The same things were measured in two ways. Each way mixes the same 11 hidden numbers, adds some noise and spreads widely along 7 directions of its own, which tell nothing about the thing.
Some things both ways: the first way, then the second way.
[-25 -16  -4  14 -14 -13  -3   6 -15  27   7  19   5 -17  -6 -10 -38 -10
  -1  17 -10   9 -17 -17  17 -18 -29]
[ 36   6  -3  -8 -23 -45  -5 -16   9  36 -13 -17 -10 -60   6   3  -6  20
 -16   3 -26  23  32  29  51]

[-11 -13 -14   5  10  14 -17 -36  23 -24   5 -14 -22  -4  13 -13 -16 -19
  15  15  21 -16   6  24  29  -4 -18]
[-21   4  -9 -30  -7  -5   3 -42   3  38 -16  18  20 -11 -11  12  -2  13
  -3 -15 -45  -9  13  24  20]

[-23   6  -2   6 -72 -53  49  14  -6  25 -23   3  30 -11 -10 -15   1  27
  -4   2   9  30  17 -13 -35   6 -21]
[ 30 -10   0 -17 -24 -56  11   9 -15  18  40  -1 -22 -29  16  32 -10 -14
  -6 -13   4   2  22  60  78]

[ -1 -12   3  -8  -7  21  37  13  17  35  27 -24  -6 -12   7  33 -17  -1
   9  16  10 -15 -13  -1 -63  26  43]
[  9  10  23  -9   6   2   3 -27   3  26 -21  12   8 -24 -15 -20  -7   0
  20  20 -14  -7  38  26   3]

[-17  -9 -31  14 -40   0   4  13  -9  31 -20  -2   9  13 -13  17 -22  19
 -30   0  -6  16  18 -47  -3 -12 -39]
[ 30 -26 -13 -23 -53 -24  -1  -1  -2  40 -18 -26   8 -63  16  -1 -19  48
  -7  11  22 -17  41   5  68]

[ -4 -11  15  20 -15  21  41  -6  11  -1  10 -14  -9  -6 -13  -4 -34 -17
  24   4  -1 -18  -5  13 -50  21  25]
[ 10 -13  33  -1  39   6  11 -16   5  25  26   9 -39 -25  28   9 -44   0
  27 -16 -15 -10   5  14   0]

[-21 -45  29  20   5  38  -5   2 -14  25   7  -7 -18   6 -18   4 -63  13
  10  27  16  -6  19   3 -29   7  -4]
[ 29 -11   1  -4  14 -12   4  -5   1   2  23   9 -36 -56  36 -11 -18   3
  25 -19  -2  -4  12  33  13]

[-10 -17 -24 -16  42  26 -34  -2 -13  23  16 -20  -5   6  -4  11 -43  33
  15 -21 -15  -3 -14 -13   0 -60  -5]
[ 52  -8   2  16 -57 -29   3 -22  22  48 -38   3   9 -61  27  -8 -35  60
   9  29   2   4  31 -14  22]

[-24 -17  35  -9  -6 -14 -39 -15  -7  -7   5  18  25 -18   1  -1 -14 -43
  -8   2  -5  26 -40  19   1  19 -19]
[ 16  32  28 -30 -35 -17  47   4 -17  21  80 -15 -13   2  -8  23 -13 -19
   6  20  82  28  46  38  54]

[-22   5 -20  26 -37 -38 -15  20 -43 -11 -39  35 -14  22   9 -40  15  50
 -37 -10  -2  13  14 -27  26 -49 -48]
[-17 -13  -7   0 -38 -13   3 -13  -4   8   4  -6  48 -22  -5  22   2  29
 -31  19 -24   6  -1 -25   4]

[ 29   5 -12 -13  32  25 -23  13 -18 -17  -9  -6   7  13   5  -4  13  13
 -10  -8  -3  -9 -15   3 -25   2  10]
[ 11  20 -11  12 -12 -49 -13  -8   0  24  26  20 -20 -50  31  -2 -27 -13
  26 -21 -30  -5   6  51  41]

[-15 -23  -3   1  -5 -12 -31  10  -5   7 -20   2 -22  15  11   6  -1  26
  -8   3  10   2  16 -17  -8 -22 -20]
[-23  -1  17 -25 -30   8  18 -36 -16  23 -17   3  49 -10 -25  18  18  21
   0  18  18   0  38  12  -7]

[-20 -29  48  22  -1  -1  -6  18  -3 -21  -6   7  18 -13 -28  -3 -10 -12
   6   8   4 -11  -7  14 -11  15 -36]
[ 28 -48  -1  17   9  -4  -5   3  12   0 -14  -9  12 -59  15  -4 -14   2
  11   7 -19 -24   8  -4 -12]

[ 33  11 -64  -1 -14 -16 -10   1 -18 -30 -53 -31 -15  -3   3 -10  17  43
   4 -36  18 -15   5  -8  -2  21 -18]
[  0   0 -14  -9 -39 -28  -8 -15  -1  46 -18  13  17 -35   1  15  -6  41
 -10  -5  -7   9  22  10  33]

[ 21   9 -29 -20  -1   6   7  24   0   6   6  -9  25  -9  -3  10  13   8
 -25   0  -7  -7 -21 -15 -28  -2 -12]
[-32   6   2 -12   2  -4 -23  12 -23  17  -3  23  31  -2 -22  -9 -16   6
 -11  -2 -28 -26  16   1  21]

[-18 -22  26  -6   1  22 -22 -11  22   3  37  25 -20  -9  18   1 -30 -35
  -7  24   6  -1 -13  18  -3  12  11]
[ 13 -28  -3   2   9  16 -13  25  20 -15   8  27 -25 -54  11 -39 -33 -10
  11  -7 -15 -31  -3  -9 -32]

[-29  -3   4  12 -23 -27  18 -34  19  29  19  10  17 -15   5 -26 -30 -32
  10  20  14  27  16  22  10   2   9]
[ -2 -12  22 -17  -8  14  -1  17 -15  -3   2  25  38   0   3 -12  -8   3
  15  -2   4 -11   6  -2  -1]

[ 18  13 -16  23  -3 -15   0  -6 -17 -23 -36  30  -6  16  11 -25  -5   3
  12   6  11  21  13   1   3  29  -3]
[ 25  13  -3  -5 -36 -40   4  23 -14   2  24  18   0 -26  10  -2 -11  -2
  14  10  24   1  34  27  42]

[ 21  19 -18  -7 -20  -6  35  21   8 -12 -10 -14  18 -25  -5   9  28   3
 -25   3  15 -24 -10  -1 -40  46   2]
[ -5 -25  -2 -29 -13  -8 -22  33 -21 -14 -42  14  38 -15 -27 -11   5  13
 -15   3 -15 -33  39 -13  12]

[ -1   8 -16  11   7 -28 -11   4  17   6   6  17  27  -2  10  -5  29 -35
 -14   0  -5  13  -6  -2  31 -11  -5]
[  8  10  41 -30 -11   6  29 -19 -17  36 -18 -18  62   6 -11  25   8   9
   8   7  22  20  50  21  25]

[-18 -11 -10 -34  18 -33 -48 -41  22  19  12  -5  27 -33  13 -30 -23 -41
  39  23  -8  17 -15  13  71 -31 -24]
[ -3  30  19   1 -22 -25  19 -16 -16  31  14  26  19  -2  -4  11   5  -3
   2  26  -8   9  38  49  23]

[-16   5 -52 -16 -57 -49   3   9 -22  51 -25 -37  20 -20  13   2  29   1
 -43   0 -13   3 -26 -45  -1 -23 -16]
[  6 -33  19   2  27   1 -14 -26  14  32   5 -23 -16 -61  14  -6 -41   5
   8 -10 -42 -20 -14  -1  13]

[  5  15 -11 -13 -10  22  40  -9  34  -7  30 -40   8  -7  13   8  32  -5
  -3 -15  19 -20  -7  37 -40  20  51]
[ 32 -53  24 -56   1 -11  -2  20  11  -9 -45   0  -2 -16  -3  21  -5  -5
  -3 -27 -31 -15  29   0  24]

[  2   4  -7  10  -1  -1 -18   1  -4 -12 -11  29  15  13   5  -3  -2 -24
 -10   3  -9  24 -10 -12  19   9 -20]
[-29  -9  18  -8  32  14  -9 -14 -20  32  24 -15  27  -3 -14  14 -22  33
  -7   1  -9  -1 -10 -29  25]

[ 12 -32 -58  16   4 -14 -32 -18 -16  37 -36 -42 -26  17  21 -29  -5  18
  28  21  23   0  37 -10  43 -23  -3]
[ 40  -2   1  10 -12 -20  -1   1   4  30  29 -22  -3 -61  17  -2 -37  24
 -25 -11  12  22   4   4  35]

[ -8   0   7   3   9   8   5  -9  32   2  37  23  12  13  -3 -15 -24 -10
  15 -15  -9  19   6  21 -12 -35   8]
[-24  12  15  -4 -14 -11  -4 -29  -6  58   3  26  29  -6  10  22 -19  14
   9 -22 -32   5  -7  30  26]

[-21  -5  17  57  23  10  23  12   8 -11  12  24 -12  23  -2  -2   4  -9
  -6  14  12 -14  15  12  -3 -19   3]
[ 53 -10  -8   7 -11  -5  21   1  19  11  -4 -14  36 -32  24  -2 -25  -1
  23   5   7  -4  28  -5  11]

[-18 -10  18  40 -52 -14   3  29 -36 -23 -29  48 -16  11  -4   1 -10  12
 -33 -18   1  16 -17 -18 -33  31 -31]
[ -9 -13   4 -11  35  -5   2 -19  10  30  53 -18 -41 -39  15  22 -21   1
  10 -25 -10  18 -18  14  24]

[-17 -20  23 -42  17  20 -36 -12  17   6  33 -29  39 -15  -3  17  -2 -11
  10 -15   5  11 -27  34  -2   4   7]
[-28 -18   0   0  17  -8 -23 -29  -1  36  -2   1  27 -20 -12  11   5  17
   3  -1 -56   1 -26   0  24]

[ -4 -12  33   4  20  24  -8   8  29  -9  35  24   6  -8   4   3  -7 -55
   8  18 -14 -11 -28  15   3  11  11]
[ 13  28   3  -8 -19 -38  12 -17   6  40  10 -15  -1 -38  -7   8  -5 -13
  -7   9 -14  15  46  48  46]

[ 11 -11   1  24  24  32  -4  24 -17 -16  -4  12 -24  28   8 -11   3  11
  11  10  -9 -18  -7  -8  -5 -19   3]
[  5 -21  32  13  38  24   6  -2   4   2   2  -9  18 -12  -7  -1 -31  13
 -11  22 -31 -12   5 -43 -33]

Other things, the second way, with their names:
Q995: [ 39 -17  22  -9  27   2  12 -24  23  40 -20 -17 -27 -59  16  -7 -21   7
  23  -4 -10  -5  43  30   8]
Q842: [-11 -15   8 -10  30  -7 -12 -19  -5  -5  -1  28 -12 -24  21  -3  -7 -12
  55 -24 -31 -22   1  27  -6]
Q554: [-32  -4 -34  20   5 -14 -26  17   7  27  31  13  28 -35  -3 -10  12 -18
   8   4 -38  -7 -17  26  18]
Q835: [-29   7 -19   0  41  -6  -9  15 -28  20  41  25  20  23  -8  12 -20   2
  18 -10  -1 -23   6   0  30]
Q864: [ 13 -30  50  -3  13  49  27  -8  12   5  -2  15  41   4   0  -9  -6  -6
  33  25  13  -4   4 -11 -47]
Q195: [-88   0   5 -16  33   0 -40  16 -42  -1  13  11  37  18 -39  15  35  35
 -30  15 -48   9  -6 -33   6]
Q594: [ -8  12 -10   2 -10  -4   5   3  12  25  43  21   0 -16  38 -12 -29  13
  20   3 -30  -3 -10  -4  20]
Q487: [ 31   2  21   9  15 -26  25  28 -13  -2  64  23 -31 -11  41  28 -37 -23
   1 -19   3   1  16  32  12]
Q719: [ 16 -34  24 -11  25  -1   5 -44  -3   7  -5 -31  -1 -39  33  16 -40  16
  25 -18 -38 -21  -2  -6  18]
Q213: [ 65 -52   5  22  22 -25 -18  58  12 -30  21  15 -49 -78  46 -12 -39 -24
   8 -30  -8 -18  -6  17  -6]
Q546: [ -3  14  12 -11  -3 -11  15 -22 -12  12  26   9   2 -20  15  19 -20   5
   0 -18  -4   7  15  21   4]
Q565: [ 40 -29  34  -4   5  22  11 -13   8  28 -33  11  13 -22  17 -18 -31  38
  34  20   6 -18  25 -16   0]
Q993: [-18   2 -17  11 -12 -24 -14  11   2  22   7   3  20 -15 -21  12 -26  15
 -37  19 -40 -12  11 -31  13]
Q61: [-19   8  20  22  14  23   4 -36  10  16  -9  11  53 -17  -6 -13   2 -14
  34  21 -33  -3   4   7 -47]
Q841: [ -7  20   8 -20  13  -4  -9  16 -10  -8   9  28   3  -2  -6 -23 -20 -18
  31  -8 -13 -15  20   9   7]
Q308: [-39  23 -15  -7  12 -22 -24  43  -9   7  45  16  -2 -13 -20   4   5 -19
 -10  -7  -7  13  11   9  18]
Q913: [ -2  30 -19  26 -50 -19  -3  -4 -16  29 -15  28  49 -45   3 -21 -17  18
  -7  15   6 -20  45  25  -8]
Q927: [ 54   7  25   7 -17   5  37  -7  -2   6  32  -9   3 -39  37 -15 -48   7
  35  11  54  -2  33  10   5]
Q672: [  8   2 -15  -2 -27 -38   6  -2 -17  12  41  -5   7 -32  14  27 -23  16
 -29 -11   4   7   3   8  43]
Q809: [ 40   7   0  -3 -27 -33   0  10 -15   1  26   5 -29 -54  26 -10 -30  35
 -15   1  17  15  19   5  38]
Q324: [  0 -15   3 -20  12  14   7  33  -8 -17   3  31   7   4 -19 -17 -11 -16
  11  12   9 -37  36  -3 -13]
Q497: [ 21 -36  19  -5   7  22  10  14  10  15   7  -1   5 -30   6  -8 -38  -7
  27   3  30 -34  22  -3  -5]
Q714: [-16  -2  -2  14  -2   2  -3 -12  -9  26  20   2  27 -25  -2   3 -21  25
 -10  16 -11  -3  -4 -14   1]
Q327: [ 26 -14  21   7  23  14  15  16 -15  -6  12  13  17  -9  11  -4 -24  15
  10  15  17 -14  26 -13 -16]
Q503: [  8  15  21 -18  27  -5  23   1  12  19  55   9 -31  -5  10   8 -11 -40
  38  -8   2  11  18  44  25]
Q72: [ 29 -11  20 -24 -14   2 -11 -15  -2  20 -37  19   9 -51  14 -30 -14  24
  17 -22  -2  -2  19  27  17]
Q282: [ -6 -23 -13  -6  -3 -23 -10  39 -12  -8   9   3  12 -21  12  15   7  14
  -3   6 -13 -12  28  -9  19]
Q562: [ -6   4 -24 -23   5 -41  -8  10 -12  15  65  11 -44 -23  11  19 -25   3
 -24 -29 -19   6 -13  22  66]
Q89: [  4  10   1 -27  -3 -21  -2   7 -27   2  30   3 -17 -20  -8  11 -25  15
  -1 -19  42   6  28   5  37]
Q333: [  6 -41  21 -16  35  16  -5  -7  -1  11  -2   3  -1 -11   5  12 -30  26
  16 -13  -8  -9  -9 -32   4]
Q433: [ 37 -23   1 -13 -14   4  34   2   1  -1  22 -10   3 -23   7  11 -16  15
   5  18  46  -4  34  -6   8]
Q651: [  3 -45  20 -62 -32 -54 -18   3 -23 -37 -64 -10  18 -23  -5  50  47  26
 -33 -20 -60  18  35   1  34]
Q901: [-12   5 -23  -7 -11 -33 -28  24   0  -1  -1  34  12 -23  -6 -18  31 -15
  13   1 -43   3   9  35  25]
Q627: [  2   8  15  20  28   3  17   5  12  12  66  23 -46 -27  33  -9 -40 -22
  33   9  -6 -14   6  18 -18]
Q268: [ 40 -36   7  -7 -37 -25   0  10   1  25 -40 -11  17 -53  20   6 -19  36
 -15  12 -13 -17  47   4  34]
Q50: [-33   7 -24 -32  -8   7  -6 -17   6  26   6  12  26  -5 -30 -10   7   4
   9  -2  -6  -5   4   3  20]
Q469: [ 28 -11  43   6  16  11   6 -10   1   8   2  -4  15 -46  37 -10 -12   7
  29  -6  -9  18   4  17 -15]
Q182: [ -8   1 -13 -16  19   5  22  -3 -11  20  38   2   6   2   2  16 -13  19
  -3   1  12  -7  18   2  25]
Q39: [ -3  -5   0  -9  -5 -35 -16 -40  -6  54 -23 -19  27 -33  -6  33 -13  28
  -7 -17 -36   7  11  16  53]

Some of these things the first way, each followed by its name:
[-52 -37   6  34  -1  -8 -35  -8 -17  12  -4  42  -7   4 -14  -8 -66  -2
  -6  32  -1  21  10 -26  54 -49 -88]  Q182
[ 27  20 -10 -16   8   3 -35 -30   4 -36 -10  35  -4 -21  24 -33 -13 -43
   4  22  12   9  -8  17  45  67   7]  Q809
[ 20  18 -67 -15  -2 -17 -21   1  18  14 -18  -4  10  11  22 -15  31   2
  -3   3 -12   5  21 -36  57 -33 -15]  Q268
[ 44  29 -12 -52  21   0 -57  17  11 -16  16   7  45 -22  24  -6  72 -37
 -41 -25  -4   3 -38  23  28  48  40]  Q469
[ 39  -7  30  36  23  34  27  43  19 -54  -4  39 -23   7 -26  -8 -16  -1
  14  11   6 -42  16   8 -54  42  -3]  Q913
[-42 -43  26  18   7   3 -31 -29 -10  20  16  -5   7  -6  -6  -4 -51 -34
  25  12  -3  17 -25  17  17 -20 -22]  Q503
[-23 -15 -11   9  20  17  13  -1  21  32  34  -5 -31  19  17  -8 -22   9
  22  16 -14 -17   8 -11  -2 -80  18]  Q993
[-14  -5   6 -17  24   9 -22 -37  21  -8  20 -22  15 -19   8   8 -12 -37
  13  -3   8  -3 -25  32   6   9  13]  Q333
[-35 -23  24  -7   1  -7 -30  -8   3  -4   4  -6   6 -22  -1  11 -11  -5
  -5   9  17  -6 -11  13  10   3 -28]  Q433
[-14 -10 -11  28  -8  56  15 -26 -12   7  20 -11 -18  25  -6 -23 -53  10
   6 -14   1   0  14  13   1 -16  22]  Q594
[  9 -13   5 -10  29  31 -13 -20  37 -21  16 -12 -13  -1  21  12  -3 -30
  28  22  22 -14   0  28  -3  32  18]  Q324
[ -3   8 -37 -13 -35 -16 -11 -12 -11   3 -15   5  -7  -1  24 -18  -1  18
 -19   6  15  21   3  -6  16   7 -16]  Q562
[ 11 -14  -6  34  12 -10 -23  38 -61 -35 -54  31   8   4 -30 -16 -20  42
  -7   6   1   1  -9 -25   5  -1 -85]  Q327
[  3 -17 -15  25  19  29 -17  10  -5   9 -16   2 -22  43   4 -12 -13  30
  16   3   1  -2  43 -19  18 -32   1]  Q282
[ 17  18  14   6 -16   0  -1  29   4 -46  -6  55   3   3   6  -5  21  -8
 -23 -10   0   6 -12   3 -14  46  -6]  Q714
[ -1 -10 -52 -39 -12 -20 -44 -15 -26  32 -22 -65   2 -29  15 -12  13   8
 -10 -12 -11 -21 -34 -20  20 -28  -3]  Q627
[-52 -18   4   1 -16 -11  29   5  -3  64  37   1  28 -24 -25  28 -71  12
  -2   5 -13  23 -21 -24 -32 -41 -22]  Q565
[ 34  29  15  -2  32  38  -4  10  34 -32  22  39  -9  26  34  10  42 -38
 -21   8  10  -3   2  21 -23  54  68]  Q927
[ 26   5  -8  -2  43  56   4 -12  16  -5  28 -13 -16  19  25   7   0 -21
   4  16  14 -14  -8  24 -32  23  64]  Q841
